Each new row is followed by its nearest point in the smallest flat space through zero that holds the last named rows.
In the rows, 128 means zero.

Z_538:
[[105 124 213 146 148 109  96 163 113 124 179 144 175 107  77]
 [102  47 202 109 127 130 102 174 104 138 171 101 110 132 106]
 [102  95 160 169  97 161  78  93 114 186 176 120 212  86  75]
 [118 121 204 110 230 173 142  78 149 141 110 161 168 151  81]]
New rows:
[120 170 123 114 123  89 154 125  94 177 156 123 101 111 132] => [130 140 117 134 114 114 126 140 125 121 132 128 125 122 134]
[105 179 166 112 108 112  96 114 129 132 105 165 156 122  81] => [125 159 149 147 144 120 120 124 131 124 139 150 168 114 104]
[117 125 154 173 177  74 155 158 178 118  99 126 178 125 168] => [131 161 147 130 156 110 135 139 133 106 126 150 137 130 120]

Z_355, 4 rows:
[[175 169 108 125 172 182 104 123  96  72 116 102 143 173 136]
 [ 80 197  71  29 165 150 114 155 145  97 127 103 130 126 130]
 [ 93 219 110 133 166 123 133 204 172 141 173  93 171 137 116]
 [159 217 118  57  81 178  86 103 161 138 116 122  93 173 147]]
New rows:
[ 56 131 157 180 105 117 131 165 165 134 152 134 183  67  51] => [ 82 122 138 166 136  80 157 176 157 164 163 127 154  97 111]
[127 146 181 153 122 136 123 102 116  94 120 128 135 137 134] => [154 126 137 149 126 139 123 119 118 123 125 128 129 143 131]
[192 206  64 137 101 130 133 110 120 148 152 116 128 133 156] => [158 183 131 126 115 155 109 129 144 134 133 117 127 162 135]
[120 118 175 150  68  81 102 112 122 137  76 159 131 134 130] => [141  99 154 144  85 116 130 104 134 157 123 149 108 123 131]
[129 128 167 180 122 124  91 124 129 127 206 134 159 129 129] => [145 134 150 184 127 120 135 144 135 146 146 125 146 138 123]
[123 134 107 104 116 103  98 115  76 107 177  62 126 131 109] => [124 135 114 113 146 137 125 132 121 110 125 121 132 130 128]

Z_756, 4 rows:
[[164 119 123 164 135 117  87 115 168 147 188  93 144 105 110]
 [123 145 124  64 201 109 125 117 125  83 193 111 126 174 101]
 [145 146 148 154 131 102 117 184 115 121 121 116 168  26 133]
 [151 132  90 120 146 160 142 169  94 167 199 100 144  87  92]]
New rows:
[142 153 189 154 181 148  95 143 156 114  67 184  92 157 156] => [112 131 157 129 122 102 120 111 144  96  80 146 123 143 152]
[133 149 139  95 130 132 101  50 139  95 146 131 118 167 113] => [123 125 133 110 149 114 113  88 155 105 145 126 114 185 125]
[105 161 184  97 159 160 124 140 137 123 106 182 119 138  78] => [111 138 135 100 143 122 142 133 113 104 113 139 124 143 132]

Z_293, 4 rows:
[[150  92  93 128 151 134  71 198 158  87  84 123 174 155 109]
 [148 100  90 152  88 141 152 103 127 110 117 234 231 138  89]
 [152  73 122 122 101 105 136 163 116 120 108 157 127 125  71]
 [120  98  65 108 130  92 117 165 171  96 146 156 187 124 102]]
New rows:
[111 162 114  97 163 130 156 141 153 163 150  97 144 102 108] => [107 142 114 112 139 109 130 127 147 128 158 112 123 116 142]
[ 79 108 153 127 176 152 129 133 143 123 172 139 164 106 147] => [112 146 110 124 139 126 125 118 147 123 148 126 148 126 147]
[107 125  95 129  79 149 139 121 126  97  84  86 158 172 131] => [136 127 123 138 134 144 113 134 132 118 111 134 152 141 131]
[114 145 106 151 145 171 159 105  90 133 130 162  88  88 132] => [126 143 147 137 115 138 151  94 109 145 135 140 118 123 135]
[113 132 126 100  95  97  95  79  77 145  77 150 180 132 170] => [132 138 129 144 121 148 135 103 122 129 122 153 155 135 134]
[123 154 162 134 137 101 126 108 126 181  74 150 167 110  94] => [137 126 137 140 115 141 138 113 114 132 118 149 137 132 122]

Z_161, 4 rows:
[[ 99 164 172  85 150 214 107 130 153 169 182 219 122 167  66]
 [182 123 126 144 188 167 110 157 145 207 151 185 164 138 107]
 [160 180 204 141 122  99  45  97 167 194 155 195 129 169 156]
 [128 143 222 127 236 134  78 166 153 165 223 222 150 126 120]]
New rows:
[166 181 116 175 113  85  88 180  74  96 159 104 124 150  79] => [136 126 133 138 132 107 122 128 128 126 127 121 131 122 143]
[112 165 134  86 124 129 181 116 132 133  90 123 105  82 129] => [108 128 119 116 110 137 142 122 122 107 121 115 117 128 120]
[102  78 169 173 126  86 102 104  98  94  87 175 117 182 155] => [124 140 156 134 116  89 107 114 132 116 131 123 120 128 155]
[113 167  80 176 157 153 108  79 158  98 128 120 181  78 102] => [133 119 115 130 136 135 137 136 124 130 125 124 133 123 123]
[120  95 175 163 169  98 141 106  85 109 171 160  99 154 125] => [112 129 165 127 160 108 117 140 129 111 159 140 128 115 138]

Z_581:
[[134 127 122 149 122 127 134 131 103 174 117 103  89  19 157]
 [112  61 136 210 129 152 100 118  72 100  85 155 156 132 118]
 [136 176 112 135 174 130 153 139 146 152 137 153 131 183 162]
 [ 60 119 199 115 163 108 101 139 152 111 149 161 132 181 167]]
New rows:
[153  89 137 133 127 136 136 128 104 141  89 115 157 123 114] => [137 107 117 151 117 139 124 122 107 119 112 127 136 118 112]
[110 189 136  86 138 166 122 164 184  97 121 123 115 124 129] => [125 155 136  87 131 114 135 133 159 133 151 122 120 143 134]
[183  69 174  79 108 128 125 138 123 111 127 144 125 136 129] => [119 109 142 108 107 123 114 123 133 105 132 120 134 130 106]
[114 135  97 185 111 176 126 127 199 130 122 126 120 130 126] => [140 133 113 143 134 135 135 127 121 132 121 133 133 135 128]
[134 133 153 118 127 128 130 128 119 206 134 151 142 143 206] => [113 152 139 140 164 123 137 140 134 159 134 142 113 126 175]

Z_450, 4 rows:
[[141 235 113 131 141 102  96 137  93 100 121 107  46 162 126]
 [ 90 159 129 212 140  72 148 106  38 104 108 129 112 139 132]
 [ 84 180  92 140 124  56 148  77 145 100 120 181 149 145 140]
 [151 185 112 161 126 173 155  86  89  75 175 185 107 182 172]]
New rows:
[109 167 132 127 113 139 122 110 131 149 119 145 164 137 156] => [122 138 118 127 125 121 136 112 139 119 133 149 137 135 135]
[167 134 132 133 127 113 124 139 145 165 161 118 132 104 206] => [138 124 129 118 126 145 127 131 137 129 136 130 129 130 131]
[136 170 144 143 175 124 114 126 126 134 154 130 143 129 131] => [131 147 124 132 130 126 126 125 120 120 130 130 116 137 131]
[123  74 119 135 143 134 143  96 113 138 109 141 126  51 152] => [115  82 139 146 126 128 144 125 121 139 124 129 158 112 126]
[ 98 121 103  94 118 122  98 115 128 126 127 133 115 137 136] => [125 141 120 114 127 116 123 126 146 127 125 132 127 129 126]

Z_763:
[[125 103  63 111 185  39 154  91  99 141 111 100 132  83 110]
 [141 147 111 124 191  75 168 164 122 177 129  67 179  95 123]
 [ 96  33 130 128 118 136 114 137 139 174 107  93 123  88  37]
 [ 80 124 129 112 210  47 142 166 218 129 109  89 120  95 110]]
New rows:
[ 56 113 177 106 108 110 105 114  90 147 140 107 158  96 180] => [130 124 128 129 128 129 129 131 124 135 128 123 133 125 123]
[105 100  92 182 151 104  84 161 122  75  95 158 135 112 101] => [109 105 119 122 134 109 121 113 144 116 117 134 107 119 113]
[103 140 159 154 153 187  41 108  72  72 150 123 184 177  55] => [135 115 144 137  88 175 114 127 112 133 133 140 127 141 119]
[137 145 136 124  84 113 165 125  85 128 161 137 100 127 117] => [143 131 119 130 114 138 129 112  98 128 132 136 132 133 136]
[ 93 161 168 147  59  78 123 108 116 166 192 158  94 143 155] => [133 143 134 130 112 143 121 120 125 109 133 149 119 145 147]

Z_599, 4 rows:
[[110  78 172 134 138  93  64  78 122  99 200 160 153 116 167]
 [178  96 145 178 110  96  63  49 149  74 165 196 143 102 179]
 [118 125 140 138 130 140  81 116  86  58  92 148 112  73 122]
 [165 131 139  90 159  94 120  89 128  63 160 136 145 151 120]]
New rows:
[110 141 172 107  77 172 152  77 171 150 108 110 111  94 116] => [124 130 121 143 116 139 132 138 131 145 114 128 122 120 131]
[104 116 142 109 144 168 123  88  92 172 135 109  84 107 104] => [ 91 120 138 122 132 138 121 147 109 139 125 116 124 117 123]
[143 130 106 102 156 108  76 168 131 181 110 127 169  80 138] => [110 122 131 134 124 134 125 137 124 144 128 125 126 121 131]
[101 120 173 172 173 180 125 178 128 123 149 115 151  76 137] => [ 82 111 143 136 125 141 107 144 105 140 125 124 122 103 133]
[138 162 171  77 158 167 128 149 121 171 116 143 119 118 163] => [111 130 128 119 132 134 137 144 122 142 125 115 126 131 121]
[125  75 152  76  75 159 164 158 147 111 111 126  78  89  77] => [112 139 123 121 130 145 134 150 110 125  99 115 116 116 111]

Z_630 (4 x 15):
[[115 179 110 146 149 158  98 118 152 121 153 130  94 163 149]
 [122  89 151 123 153 128  90  83 152 153 127  85 187  86 171]
 [155 168 133  88 161 119 122 108 177 165 160 178 167 178 170]
 [103 118 133 130 179  91  64 150 149 149 121 150 104 147 131]]
New rows:
[110 126 123 142 167 172 123 166 145  68 103 112 170 116 122] => [118 123 127 141 128 139 117 121 125 121 126 107 122 115 131]
[110 165 109 125 155 134 206 170 115 138 155  96 113 157  60] => [136 152 114 131 103 135 163 150 109 109 129 148  99 147 102]
[105 136  98 119  95  93  79  55 199 143 118 136 100 150  99] => [118 140 126 132 153 127  97 125 147 136 136 133 119 143 142]
[117 126 177 138  56  99 106 150 189  99 124  76  95  75 179] => [113 109 131 146 127 140 111 115 122 120 121  91 128  99 133]

Z_310 (4 x 15):
[[136 162 119 117  97 149 166 123 123 160 150 184  78 141 100]
 [159 116 112 114 213 106 220  92 100 126 157 114  98 105  64]
 [ 67 167 170 136 119 170 206 110  94 117 176 198  72 126 135]
 [113  94 135 136 165 137 194 124 125  89 163 134 100  68  90]]
New rows:
[ 99 163  50 172  50  97 102 137  84 148 117 114 163  90 101] => [141 126 115 126  95 131  97 144 148 140 117 133 131 131 127]
[146 121 133 124 181 104 150 133 138 206 129 155 109  88 131] => [150 130 114 119 146 120 154 118 123 140 135 129 114 127 100]
[155  87  91 129 108 132 158 174  69  99 109  96 118 140 128] => [140 114 119 127 138 121 130 130 134 124 127 117 131 116 114]
[135 162  87  86  50 152 111 169 126 113 140 115  87 129 127] => [138 137 114 125  73 145 108 148 151 148 127 161 110 130 119]
[ 88 128 154 105 143 107 138 115 115 179 117 152 134 152 140] => [118 155 140 125 135 127 136 113 107 140 128 134 127 157 145]

Z_35, 4 rows:
[[132 108 101 197 127 109 188 151  99 121 109 152  71 141 156]
 [137 143 159  78  78 142 125 153 166 124 233 145 151 216 132]
 [155 195 114 160 157  89 147 139 158  90  98 109  37  95 128]
 [ 95 134 165 126 121 146 145 134 115 173  80 156 120 179  91]]
New rows:
[142 157 115 101 143  82 161  96 149 131 180  75 174 128 136] => [146 139 123 105 125 124 107 125 150 106 170 111 142 115 138]
[112 176 143 136  84  84 147 168  80  93 147 151 125 158  86] => [128 146 141 133 115 125 150 146 138 130 140 143 100 169 125]
[151 178 170 152 111 137 143 123 166 118 156 139  86 117  98] => [139 176 141 121 128 116 134 141 159 115 137 125  88 146 118]

Z_761:
[[113 119 152 132 135 173 125 108 102 120 189 143 143 165  94]
 [131 164 131 112 191 105  40 144 120 110 105 114 121  97 142]
 [ 78  90  93  56 122 140 121  84 151 129 164 123 182 179 112]
 [120 124 139  94 124 111 139  71  84 117 111 131 158 157 145]]
New rows:
[130 160 124  86 123 118 198 154 133 121  45 132  74  95 166] => [152 135 117 137 104  83 161 136 135 137  62 120 111  97 166]
[116 134 101 134  76 156 100 135 138 126 124  96 130  94 129] => [126 124 113 127 125 127 126 145 154 134 128 123 123 119 126]
[111 114 115 135 106 128  83 125 177  82 161  42  77  80 165] => [124 132 104 124 143 122  97 162 169 133 124 116 118 104 127]
[109 113 151 141 153 150  59  62 120 152 140 122 111 162 121] => [115 134 143 112 157 143  92 108 102 114 154 131 144 147 115]
[100 152 105 126 131  85  67 122 159 130 146 138 108 141 143] => [117 133 111 106 152 120  87 138 148 125 125 117 133 118 130]
[ 81 164 107 137 118 171 151 116 133 132  86 106 165 188 159] => [118 115 120 107 114 122 146 104 126 130 124 128 145 145 133]

Z_712:
[[119 166  88 149 159  77 162 108 198 184  68  53 183 105 143]
 [135 112 139 168 153 148 162 119 128 139 121 186 185 196 118]
 [173 108  74 107 106 172 154 157 144 105 121 117 132 120 124]
 [175 120 106 123 167 119 121 149  79 136 119 127 166 186 159]]
New rows:
[ 74  92 173  80 156 136  97 170 136 117  74 133 118 147 167] => [124 131 142 125 134 116 110 127 107 129 136 130 119 133 135]
[110  90 114 166  81 158 154  84  78 175 166  98 153 174 103] => [129 120 135 143 134 140 140 125 127 128 129 155 145 153 121]
[142 154 173  77 117 165 101  78 118 103 170 160 105 127 127] => [115 118 157 120 110 141 106 129 103 106 157 156  92 123 118]
[148  89  76 111 106 164  93 163  79 119 132 153 136  94 176] => [170 110 100  96 117 153 116 160  94 101 140 124 111 133 139]
[106 123 134 150 170  89  90 180 128  95 168  96 164 160  87] => [129 132 138 131 146 111 115 126 107 137 128 129 136 146 140]
[ 80 101  91 129  77 109  98  81 105  95 145  97 126 146 124] => [120 131 137 120 120 124 115 128 122 122 137 123 108 113 128]

Z_284 (4 x 15):
[[138 154 137  58 180 177 146 162 137 166 112 103 164  79 110]
 [197 146 214 113 126 140 115 163 143 131  86 101 133 200 149]
 [133 123 161 175 107 121  89  76  51 111 105 134 124 158 192]
 [240 155 114  89 107  87  93  70 157  87  73 114 120  81 100]]
New rows:
[136 113 127 139 122 128 105 131 111 128 133 119 128 149 151] => [128 125 141 142 122 127 121 122 113 125 125 129 126 146 144]
[100  50 193 131 127 150  56 112 156 153 119 123 117 114 185] => [122 127 155 143 129 139 119 126  97 132 121 126 132 151 157]
[161 115 143 111 145 138 160 129 121 135  97 119 108 133 187] => [147 137 156 120 134 140 119 129 114 133 109 118 137 138 144]

Z_605:
[[ 85 144 125 108  96 186 114 140  55  98 173 153 142  88 184]
 [128 133 167 160  92 226 153 152  65 133 157  99 175 140 240]
 [105 133 117 144 180 194 202 187  82 156 196 186 134 197 192]
 [129 109  83 156  99 180 194 174 105 142 153 122 166 112 117]]
New rows:
[180 149 172 110 159 139  97 106 144 161 175  89 142 100 136] => [139 132 156 132 125 126 110 113 133 128 114 109 129 136 150]
[141  86 169  74  74 135 167 153 164 176 178  90 128 170  85] => [147 115 119 150 127 132 158 140 145 146 119 111 140 141 113]
[ 96 102 116 105 178  81 152  92 149 165  80 143  88 148 165] => [132 134 141 121 172  95 120 118 152 138 122 147 101 167 123]
[118 129 148  82  76 142  88 129  74 152 172 162 174 134 182] => [103 143 145 115 111 166 108 128  81 108 153 139 134 112 183]
[115 113 108  86 180 145  99  83 142  78  96  82 157 106 112] => [128 131 133 116 115 108  98 108 136 115 112 118 122 105 114]

Z_375, 4 rows:
[[ 96  98  78  97  69 121  94 111 111  94 186  62 181 186 122]
 [101 124  89 137 162  49  95  97 109  99  86  90 180 156 160]
 [ 23 111 160 221 127  70 138 103 129 155 167  85 181 204 121]
 [ 36 176 109 123 165 117  64 140 116 168 137 134 146 173 138]]
New rows:
[118 161  79 148 140 170  98 133 113  97 143 114 159 147 171] => [109 138 100 103 129 124  95 128 118 123 133 117 143 145 135]
[144  78 180  81 144 142 141 171 131 160 179 147 125 135 100] => [132 127 146 125 104 167 142 142 137 143 159 140 108 123 110]
[126  92 125 172  95  98 156 130  97 164 121 168 173 117 177] => [124 115 144 162 133 104 148 116 131 126 120 120 137 132 129]
[139 165 181 162  84 175 170 107 140  78 175 152  77  91 148] => [157 114 165 143 101 166 172 138 144 138 151 145  98 106 106]
[177 138 116 156 139  86 126 162 165 160 177 133 179  85 181] => [136 124 133 138 136 117 137 123 129 124 115 129 128 122 132]

Z_366 (4 x 15):
[[123 189 123 101 121 188  45 143 130 200  75 112 187 101 173]
 [108 101 156 141 140  99  77  93 134 108 131 141 159 166 158]
 [185 132  96 111 146 162  70 112 163  79 124 115 140 118  76]
 [160 107 100 150  48 159 152 169 173 105 158 126 160  92  96]]
New rows:
[159 110 152  96  98 155  84 178 148 127 169 129 100 107 119] => [148 129 112 129 107 149 121 140 147 119 132 123 143 112 112]
[153  83 101 143 170 121 156  95 125 174  96 167 116  67 127] => [129 138 124 120 141 128 146 131 117 135 124 125 107 124 121]
[104 156 117 114 122 133 117 181  92  74 134 125 127 194  84] => [138 123 123 126 138 124 131 122 130 112 132 127 117 131 113]
[144 168 162 132 128 140 100 124 138 114  76 166 135 104 178] => [121 144 133 120 133 140  92 124 127 149 110 125 150 128 149]
[118 141 139 152 105 159 130 147 137 135  70 116  86 129 116] => [131 144 120 121 125 142 139 141 123 146 121 122 122 114 126]
[132 123 128 123 115 190 123 158 139 159 104  93 133 143 168] => [124 150 124 122 110 153 115 146 129 161 113 122 149 110 145]

Z_579, 4 rows:
[[155 125 202 132 142 172 147 121 161 176 112  38 136 138 153]
 [ 30 121 196 126 142 145 127  91 146 109 124 116 135 172 146]
 [108  95 182  84 136 139 163 128 171 140 127  76 157 204 113]
 [131 108 147 137 140  68  94  79 138 126 154 101 104 161 184]]
New rows:
[118 142 102 147 130  88 148 100  69  88 144 129 125 121 125] => [118 130 104 136 126 102 109 118 114 110 138 158 116 121 135]
[135 156 118 145 145 137 106 162 128  87 122  90 149 126 134] => [134 134 130 134 128 138 129 131 126 133 124 124 127 117 129]
[ 91 120 176 139 125 148  76 120 123 186 133 148 138 111 119] => [ 98 140 154 144 133 151 123 116 127 128 119 123 125 116 141]

Z_227 (4 x 15):
[[117 144 114 100 105 145 140 157  98 140 143  91 134 131 109]
 [152 118 117 144 135  56  90 148 167 106 190  94  85 199 173]
 [ 79 133  95 191 133 173  99 144 145 133 129 183 169 120 110]
 [116 133 197 178  90 167 143 124  79 139 162 125 141  93 121]]
New rows:
[156 132 116 130 131 177 142 151 146 114 108 125 119 132  83] => [118 133 111 116 128 143 132 134 124 133 114 131 139 121 115]
[150 131 148 121 179 152 173 181  83 162 143 208  96 148 126] => [125 129 136 132 126 139 133 123 122 131 122 135 134 116 123]
[132 101 112 112 123 191  80 175 170 122 101 198 151 141 129] => [101 129  84 146 147 148 109 134 154 129 106 169 153 127 116]
[ 85 116 139 163 127 159 129  72 142 167 124  79 127 109 165] => [126 126 152 150 122 138 130 120 119 129 133 137 132 115 129]
[114 152  47 101 124 116 164 174 116 140  99 116 112 118 116] => [115 142  70  76 130 137 133 155 126 137 109 109 138 139 105]

Z_297, 4 rows:
[[ 81 105 122 164 159 146  98 164 107 110 144 180  93 114 105]
 [107 133  93 142  53 225 105 179  98 149  96 155 124 124 101]
 [108  48 119  97  91 159  82 240 165 146  86 173 109 143 118]
 [ 86 170  89 167 115 133  91 188 152 166  85 182 147 161 118]]
New rows:
[155 207 199 145 104 189  47  96  81 156 103 122 133  90 110] => [126 172 109 152  94 178 137 105  89 134 127 121 136 118 115]
[ 71 150 162  50  61 142 134 156 129 152  86 127  78 163 120] => [136 111 119 105  83 156 119 164 141 147  99 128 135 138 127]
[ 90 122 121 149 184  95 135 158  92 119  90  72  92 150 175] => [119 125 134 136 159 100 124 128 137 122 137 138 123 130 131]

Z_573:
[[130 144 148 144 141  83 113  57 156  80  87 191 122 110 110]
 [112 147 153 131 160 102 140 127 105 197  89  83  81 158 174]
 [136 143  94 168 132 131 112 117 134  50 106 142 111 127 172]
 [ 99 147 126 148 116 123 138  80 132 160 113 102 133 130 128]]
New rows:
[ 84 101  88 182 107  77 144 160 157 145 153 136 150 141 129] => [119 130 114 136 113 142 131 122 129 130 137 114 140 126 126]
[ 95 155 131 102 149  87 114 148 171 103  92 168  82 161 127] => [142 133 150 126 158  95 118 122 130 109  98 159  99 131 141]
[136 159  96 170  80 135 128 116 150 122 152 138  97 125 173] => [119 141  97 160 117 142 126 114 129  99 122 112 127 129 155]
[154  92 167 163 153 111 151 136 160  76 156 174 158  83 175] => [150 121 126 127 136 122 113 136 137  72 126 171 126 118 125]

Z_620:
[[150 154  87 134 117 119  92 139 143 172 163 237 110  99 152]
 [116 147 101  92  95  82  94 164 149 126 133  84 153 155 103]
 [154 161 197 108 179 134  47 126 163 140 131 117 120 188 110]
 [143 135 151  63 170 144  82 141  79 112 136 138 184 159  84]]
New rows:
[109 119 169 100 130 113  94 177 133 123 146 100  70 134 117] => [130 141 145 122 131 117 102 134 152 130 126 102 124 153 120]
[ 92 173  54 147 207 126 118 102 159 116 116 143  96  77 107] => [132 131 119 142 123 128 129 125 137 141 134 155 113 115 142]
[143 110  82 102 153 125 143 141 175 156 158 113 200  93 194] => [123 130  98 123 107 114 131 140 126 132 135 141 134 115 129]
[112 108 125 166 116 213 108 119 126 117 114  87  79  97  84] => [124 115 150 150 138 144 154 110 128 119 114 106 113 126 136]
[112 125 139 124  97  53  37 129 132 121 206 129 122  75 106] => [132 154 100 108 106  95  85 155 153 147 146 144 134 138 122]
